The first 8 rows are patterns. Each new row is the sum of 2 different patterns, raised or lowered, with some noise. Before adding, each is slid sideways (what falls off one end comes back at the other) and multiplied by a number that may be negative. Names go in the order of the patterns.
Known rows, each followed by the names of its patterns:
[  6  10  16  -1  -7  -1   8  -1   0 -13  21  10  -3 -13   7  -2   2  -2
   5 -10   6   4   3   1 -13 -12  13   6  11  18   0]	soz
[  3   8  -4   0 -14  -6 -29  -6  -2  12  -2  29  -5  -4   0  -2  10  15
  -2 -15   7  -1  -4  -1  -3   0  -7   4  22  -4 -13]	mobed
[ -7  -4  -1   0   2   4  -5  14  16  12   7   2 -13   9  -1 -15 -19  -8
  -8 -11  -5  22   7  10   9   5   4   0  -4  -3   0]	Mafak
[  0   7   9  -8   0   7  13 -29  -9  -1  -6   5   8  20  15 -18  -2 -29
   3  29   4  -9   1  10  -6   3   3   0  11   1  -3]	niza
[ -2 -12  16   3   1  -9  -1  -4  -3  20  -7   1   4   1  21  -5  -4  11
  -1 -29  -4  -6  26   1  -2  -2  -1 -29  24   7   0]	tig
[ -1  -5   1  -2  -9   0  -2  -5  -7   1 -12   2  -7  -2   2   2  -2  -1
  -4  -8   3  29  12   2  14   2   8  10  12   1 -29]	dedo
[  5 -19   1  -3 -11  13   6  16   4  -1  -7 -14  -5   2  -6   7 -23   2
   0   4  -2   2   3  -7 -13  16  -3  -2  -4   5  17]	laz
[ -7  19   2  21 -11   5  -2 -12  21  10   6  15 -24  29  -2   0  -3 -27
   0  -1   4  -4  -3  18  20   3  -2   7  23 -14   6]	Zegev

New rows, each followed by the names of its patterns:
[  1  -9  13 -19   1  -2   1  20   1   2   1  -1  13   1  -1   7   1 -12
  -6  10 -15  -9 -16  -7 -22   4  13   8  16  -5  -3]	Mafak Zegev
[-11   4  20  27   6  22  24  17  13  31  16  15   6  29  -9  19  22   9
  35   5   0  12  29   7  11  24  26   5  16  23  13]	mobed laz
[-10   5  15   8 -20  18 -20  13  35   8  -3   0   8  -6   7   0  -2  10
   2   0   4   5  21   7  11  12  15 -36   1  -2 -15]	Mafak niza
[ 28  11  44  24  21   5   6 -20  28  23  25  34   6   8  25  41   8   8
  16  22  16  16  10  29   6  15  15  19   7  21  14]	soz mobed
[-36  -3 -14   9   2 -19 -31   2   5 -10  -8   1 -14   2  -3   1  -9 -39
 -11  15  -5  -6  12  -8  10   6  32  -2 -11 -19   1]	soz mobed
[ -6  -6  26 -12 -12  -3  -7 -28 -25 -27   9  -6 -16 -25   1 -35  13 -17
  -9 -24  -9   1  -5   1 -28 -16 -15 -22  21 -35  -6]	tig Zegev
[ -4 -12  26  -2 -16   9   2  -1  -4  12  -8 -13  -6  -5  -8  -5 -14   8
  -6   1 -14  -4 -15  18  -3  -1  -9  -5  -6 -18 -14]	soz niza
[ 12  10  16  27  10 -12   2  22  18   7  -5  16   7   9   5  15  -6  15
   7  11  14   1  -2  19  11  12  27  33  23  19  34]	soz dedo
[-20  -7 -37 -36 -34 -13 -11 -22 -19 -10 -39 -18 -45 -28 -24 -16   5  -7
 -36 -23 -39 -18 -21 -27 -35 -34 -25 -16 -16 -17 -35]	soz laz
[13 45 11 61 21 -8 19 17 28 19 22 23 43 28 19  6 27 26 19 17 56  4 14 12
 54 44 14 27 17 24  8]	niza tig
[ -2   7   9 -12   4   5   4 -21  -8   2   4  -3  -7   1  14 -10   3  -1
  10   1   9 -11  -1   0 -19  -1  -2  -3   4 -10   8]	Mafak Zegev
[ 40   9   6  10   4  13   2 -13  16   0  16   7 -18  -5   2   7   8  13
  -2   6   8  11  -9   3  12  13  -6  16   8   5  -6]	soz niza
[-17 -23  -4  -1  -6 -16 -11 -12   3  -2   4  -8  -6 -12 -26 -37  -8 -12
  -8  -6  -7 -13 -19  -1 -34  -9   9  -8 -14 -10  -1]	mobed niza
[-6 18 19 14  4 14 24 25 15  8 16 24  5 31  5 18 16 31  1 17  4  2 10 16
 15 29 -5 50  6 10 13]	mobed Zegev
[  1  18  15  37  17  13  22   2 -20  24  16  17  28   1  29  34  36  20
  24  26  19  13   6   9  14  14  29  13  21  28  15]	Mafak tig
[  3 -16  -2   4  18 -43 -19  -4  -1  -6   5  10  12 -24   0 -33  -4  20
  -1  -1   5  -2 -12  -7 -11  -3   3  -9 -17  -2   8]	soz niza
[  7   3 -15   3  -4  -8   1 -28  -9  -8 -17  -3  28  -5   1  -9  11   6
   4   9  23 -36 -12 -10  -9   2 -16  -5   2   5  -2]	Mafak tig
[-47 -23 -59 -24 -41 -36 -60 -17 -36 -19 -14 -26 -36 -37 -58  -7 -87 -27
 -28 -28  -4 -40 -44 -35 -15 -35 -50 -49 -32 -27 -40]	mobed Zegev
[ 20  -4  -4  10  -7  -3  -8  18  15  19  23  13   9  11   1  20   6   2
   1   9   6   6  14  14   5  19  16  15   6 -14   9]	Mafak laz
[-28  -5 -12   6  -1  32 -32 -18  -6 -12   9  16   6  -9 -11  -5 -29  -4
  10  -2 -19  -2  23 -13 -18   1   2  -3  -5 -21 -10]	mobed niza
[-10   9 -23  24   9  -1   0 -12   9  -3  -2 -14  -8  -7  -7  16  -6  -7
  12   8  20  -2  -5  -1   3 -28 -16 -21  14  -5 -10]	Mafak tig
[ 17  13  23  26  29   6   6   1  -1  15  12  12  -3  -3  15  15  -4  15
  12  21 -12   6  38  28  12  15  14  24  12  25  14]	soz dedo
[-37 -26 -17 -11 -43 -16 -23  -9 -40 -22 -46 -13 -42 -21 -12 -30 -31  -6
 -35   0 -46 -18 -13  -6   2 -30 -15 -23 -20 -16 -37]	mobed Zegev
[ -1 -10 -11  -5 -20 -36 -16 -10 -25 -28 -23 -24  -9 -17   9 -12 -24 -19
  -3 -35 -10 -14 -30 -11 -30 -46 -35 -14 -33 -31 -22]	mobed Mafak
[ -4  -5  -7  -3  -3  31  14  30  16  11   1   7 -16   7   7  -3   2  -1
  -3   7  17  -4  18  19  16  10   7  -2  11 -10  -3]	mobed Mafak
[ -9 -20 -12  -7  -2  -6 -12 -38 -22 -30   0 -19 -25 -18 -13  -7 -18 -30
 -26 -14 -29  -8  -7   0 -15 -18 -24 -33 -17  15 -10]	dedo laz
[-12 -11  -5 -27 -20 -10   5  -9 -18  -9 -10 -11  -5 -26 -18  -3 -12   0
   6 -29 -20 -29 -28 -12 -12  -8 -22 -12  -2 -14  -4]	soz laz
[ -3 -23 -45 -32 -16 -24 -34 -24 -24 -33 -21 -36 -25 -17 -20 -28 -28 -19
 -27 -25  -8  10 -15  -7 -16 -17 -20 -28 -34 -33 -21]	niza dedo
[ -6  -2  -3  -3  -7 -19 -15  -4   1   7  16 -13   4  -7  18  13  -8 -10
   7  -6 -27  -1   5   2   1  -3   0  -9 -41  10  19]	tig laz
[-27 -26 -34   8 -48 -15 -12 -16 -16 -28 -17 -32 -17 -22 -45 -48 -24   9
 -26 -36  -3 -24  -2 -35 -18 -33  -2 -23  -5  -8 -34]	dedo Zegev
[-16 -33 -12 -30   0   4  -6 -14 -12 -27  10  -4 -14 -16  -5 -13 -11  -5
   6 -29 -22  -6   2 -18 -33 -15   5  -4  -4  18 -19]	mobed laz
[-33 -13  -1 -30 -26 -24 -14 -31 -17 -29 -20 -13 -20 -26 -33 -27  -7 -26
 -16  -4 -14 -44 -25 -14 -28 -24 -18  -2 -10 -38 -36]	soz niza
[  2  21  -1  -9   9   2 -27 -11 -15 -15 -26 -13 -10   0  -2  48  -7   2
  -2  -1  15  12   0  -8  11   0   6  -4   2   1  -8]	mobed dedo
[-35 -13 -24 -26 -27 -30 -39 -25 -26  -7 -15 -17 -14 -23 -15  -4 -27 -36
 -17 -22 -29 -22 -34 -25 -42 -32 -10   2 -13  10 -25]	mobed Mafak
[  9   4  -5  45   9  17  24   6  23  30  21  -6   5   7  13   5   6  -5
  22  21  23  -8   5   8  15   3  12 -13  11 -13   6]	soz mobed
[  1 -13 -26   5  11  -2   4  -8 -10   1  16  -7  -2  -1   2  12   7  -5
  -6 -22  -9   9  -6 -11  -9   2  16   3  15   5   2]	soz mobed
[-37 -20 -18 -32 -11 -25 -26 -25 -26   1 -14 -15 -22 -21  -5 -15 -20 -24
   9 -10  -7 -16 -16 -22 -33 -29  -2 -16   5 -13 -37]	niza dedo
[12 -7  3 41 10 41 14 -5  4  9  5  6 13  5 -6 27  6  4  2 13  1  3 15 14
 -8  0 39 19 10  2 -8]	soz niza
[ 26 -12   6  15  33  40  14  22   9  18  22   7  -1 -13  13   3  -2  20
   0  14  -4   4 -10  20  -1  12  14  -4   5   8   1]	dedo Zegev
[ 15  22  23 -23  12 -12   3  34  40   4  15  -4   4  14  12   9  43 -10
   3   8  17  27 -13   6  16  28 -14   4  10 -12  19]	niza tig
[-10 -33 -18 -25  -2 -16  15 -46 -20 -25  -4  -7 -23  -9 -28 -11 -17 -19
   6 -50  -6 -13 -14   5 -30  -8 -12 -19 -11   0 -25]	tig Zegev
[-37 -22 -26 -28 -19 -28 -17 -24  -5 -10  -1  -6 -10  -3 -13 -29 -24 -43
 -21 -11 -23 -22 -10 -14  -8  -5   9 -10 -15 -29 -21]	mobed Mafak
[  3 -25  30  11   1   5  -8  18   4   7  -9   5  -3   2  26   1   5  10
   5  20   2  18  25   7 -11   3   4  37  14   6 -15]	tig dedo
[20 38 27 43 17 24 27 37 30 36 36  8  6 16 22 13  8 26 22  7 29 79 31 40
  3 30 38 29 29 58 15]	tig dedo
[ -1  12  13   5  22   9  19  19  14  11  19  16  16  19   9 -18   4   1
 -13   4   0   4  12   6  41  25  32  17  21  32  15]	Mafak dedo
[-10 -18 -10 -18 -22 -23 -17 -15 -12   7 -15 -37 -29 -15  -4 -20  -8 -12
 -26 -18 -32 -18 -13 -10  -9 -16 -10  -9 -24  -8   3]	niza laz
[ 18  37  15  25  26   0  38  18  13  20   5  32  17   9  29  58   0  17
  -8  14  25  28  38  61 -20  12  -6  22  56   6  10]	niza tig
[ -3  20  14 -12   6  24   6  10 -14   8  13  11   9  38  -6   6  10   9
  16   1  -2   0   8   4  12  21 -11  16  17  20  13]	Mafak tig
[  3   5   2 -32 -28  -9   3  -5  -6   1 -24  -8   9  -7   3   3  13   9
  -4   5  -4  24  -2   9  -6   6  -3  -8   1  14 -16]	dedo laz
[-17 -10  -4  -6  26  -1   5  11  23  44  18  18  16  16  -5 -10 -11  -2
   9   0  -7  24   7  14   5  12  -7  17   6   9  23]	Mafak Zegev
[-39  -2   0  -4  -9 -17  -9 -36 -24   8   2  -9  18  -7   9  -2 -24   2
   4 -17  -5   6  11  -3  -6 -15 -19 -18  -2   8  -1]	mobed laz
[  6 -12  12  -7  17 -23   3  -5 -13  12  -7 -10  19 -19  27   8  -7  -4
 -17   7  -5  -9 -11  -3   8  12 -15  11   9   9 -29]	soz Zegev
[-13   1   9 -25  10  33  10  12 -26  -8   8  16   2  30 -13   0   7   8
  21 -12 -11   9  22   4   5   9 -14  22   7  22  10]	mobed tig
[-18  -8  10 -13  -4   1   3 -33 -20 -17 -15  -6  -7   4   2 -24  -9 -32
 -10  21   4 -11  -5   0 -23  -1  -7 -19 -14 -14 -18]	Mafak niza
[  2  10  -8  19   9   8  -8  11  -3   4  22  -6   3   8   4  27   4  -3
 -13  -9 -29 -17  -4  19  -5 -12   1  26 -24  28   8]	tig dedo
[-27 -18  -3 -17  -7  -5   6  11 -15 -20 -36 -15   0  -7 -20 -14 -13 -13
   0  -6 -15  -2  -8  -3 -24  -8   0  -7 -13  -2  -1]	soz niza
[-17 -14 -22  -5 -20   3 -15 -12 -11  -6  -9 -23  -8 -13 -13 -17  -8 -15
 -14 -10  -3 -19 -22 -12  -9 -11 -16 -46 -25 -33 -31]	mobed dedo
[-14  22  29  20  -6  12   8  26 -11  14 -14  25  10  24  -6  -6  -9   5
  30  24  26  14 -13  39  17   2  -7 -22  11   1   4]	soz Zegev
[-14 -12  -5  -6 -17 -29 -17 -11  -9 -21  -6 -17   3 -13 -41 -40  -1 -19
  -2   8 -13  -5 -33 -26 -16 -35  18  -7 -14  13  -1]	niza Zegev
[-23 -11  -7   4 -13 -21  -6   3 -10  -7  -9 -10   0  -3  23   4 -16 -21
 -14 -42  -2  -9 -15 -18 -13 -13  -6  -2 -11  -6   4]	soz mobed
[38 42 63 13 35 37 60 34 53 31 42 33 41 47 41 40 46 37 68 27 33 27  7 39
 34 33 22 37 56 53 35]	soz Zegev
[ 27  27   7 -28   2  10   0   3  30 -21   5   4  -2  11  -8   5  -6   7
   8  14 -16 -23   7  -4   1   7  -2  17  -9  -9 -18]	niza tig
[ 11   9  21  32 -18 -12   5 -14  15 -11   0   3   4  -5   8  15 -19   9
   4  -3   3 -15  11   2 -19   4  34   5   3 -18   2]	mobed tig
[ -3   3  17  -3 -11   5   2  -9   4   0   3  -6  -4  11   6  -6  10  21
  -4   4  -4   7 -27  -9  -1  19  -1  29 -11  10   7]	soz mobed
[ 14  12 -10  -6 -17  -6  -3   1  -1 -22  -4  -2  13   6 -11  -5 -19 -28
  12 -11 -12 -20   2  17   1 -26  -1  -4  -1  -9  -6]	soz laz
[  5   3  -3  19  26  22   4 -12  15  -9   8  -1 -18  -8   7  15   6  -3
  18  20  18 -12   2  24  10   5   4  16  10  14   8]	soz Zegev
[  8   8  33  12  17  25  -3 -14   1  -9  21 -16   7  10  16  32   8  15
  10  11  12  -5  -9  11  -1  -8 -18  16   4  23 -12]	Mafak Zegev
[-11  -5  12   9   0  10  16 -14 -16  -8  -9 -14 -20 -10  12  -1   0   5
  -7  -6 -16  -7  -4  -1  12  -9 -17  -7 -13  15   4]	Mafak laz
[ 7 -9 12 14  1 -8 12 25 18 17 19  7 18 13  9 11 -1 -6 17 16 18 28 13 10
 29 33 18 11 10  7 16]	soz Mafak
[ 18  17   2   4  32  15  21   3 -19   1  15   8   4  20   9   8  16   6
  10  13   7   3   7   9   0  -3  -3  33  28   7  17]	Mafak niza
[-10 -21  -8   2 -27 -26 -20  -3  -8 -10 -11  -3 -24  -5 -29 -17 -13  -8
   9   2 -26 -14 -27 -14 -12 -19 -24 -25 -14  -9  -6]	soz laz
[-32 -34 -23 -19 -31 -49 -16 -31 -25 -44 -27 -42 -13 -24 -28  -3 -29 -22
 -25 -36 -19 -40 -24 -39 -41 -12 -32 -33 -33  -4 -15]	Mafak Zegev
[53 35 46 47 49 35 28 29 46 22 23 12 51 43 40 14 42 44 51 38 47 35 42 21
 32 27 15 20 46 41 51]	soz Mafak
[-16  -3 -15  17   4   4  15  -5  -3   0 -10 -28  -8 -18   5  -7  -6  -5
  -2 -29  22  14   6  -1 -11 -10   6  -7 -25 -23 -17]	Mafak tig
[ 21 -12 -14 -15 -12 -30  22 -12 -18 -21 -37   5 -13 -17 -30 -13 -10 -13
   2 -17  -9   2 -24   4 -11  -5  -5  -9 -41 -14 -20]	soz tig
[11 22  9  8 15 16 -1 -4  8 31 14  5 -2  4  3 26 18 16  1 -4 11  8 11  9
 19 11  5 28  1 29 13]	tig laz
[-32 -12   2  -1 -18  18 -12  -8  11 -10   9  27  13  -9  14   6   0 -21
 -11 -11 -15  -1  18  -5 -11   4   4   1   2 -15  -6]	mobed Mafak
[ 1 -3 29 11 -5  0 -1  5  4  9 20 -6 11  8  8  6 -1  1  0 -1 -4  3 -2  5
  2  7  2 17 16 14  9]	Mafak dedo
[29 36 22 24 13 24 18 13  8 16 22 14 -4 27 25 19 23 18 17 13 18 39 21 20
 19 22 26 22 26 21 34]	Mafak dedo
[ -2 -12   0 -11  21  -7   7  -7   0  21  30   4  -5  14   4 -20  -5  -9
  -4 -10   1  20  -1  -9   4  14   1   3 -13  -7 -28]	mobed Mafak
[  6  15   9  10 -18  -1 -12 -12  14  30 -10  11   1   8  18   1  -1  -7
   6  10   3   2 -28  25   7  -6 -11  -8   1   6 -10]	soz tig
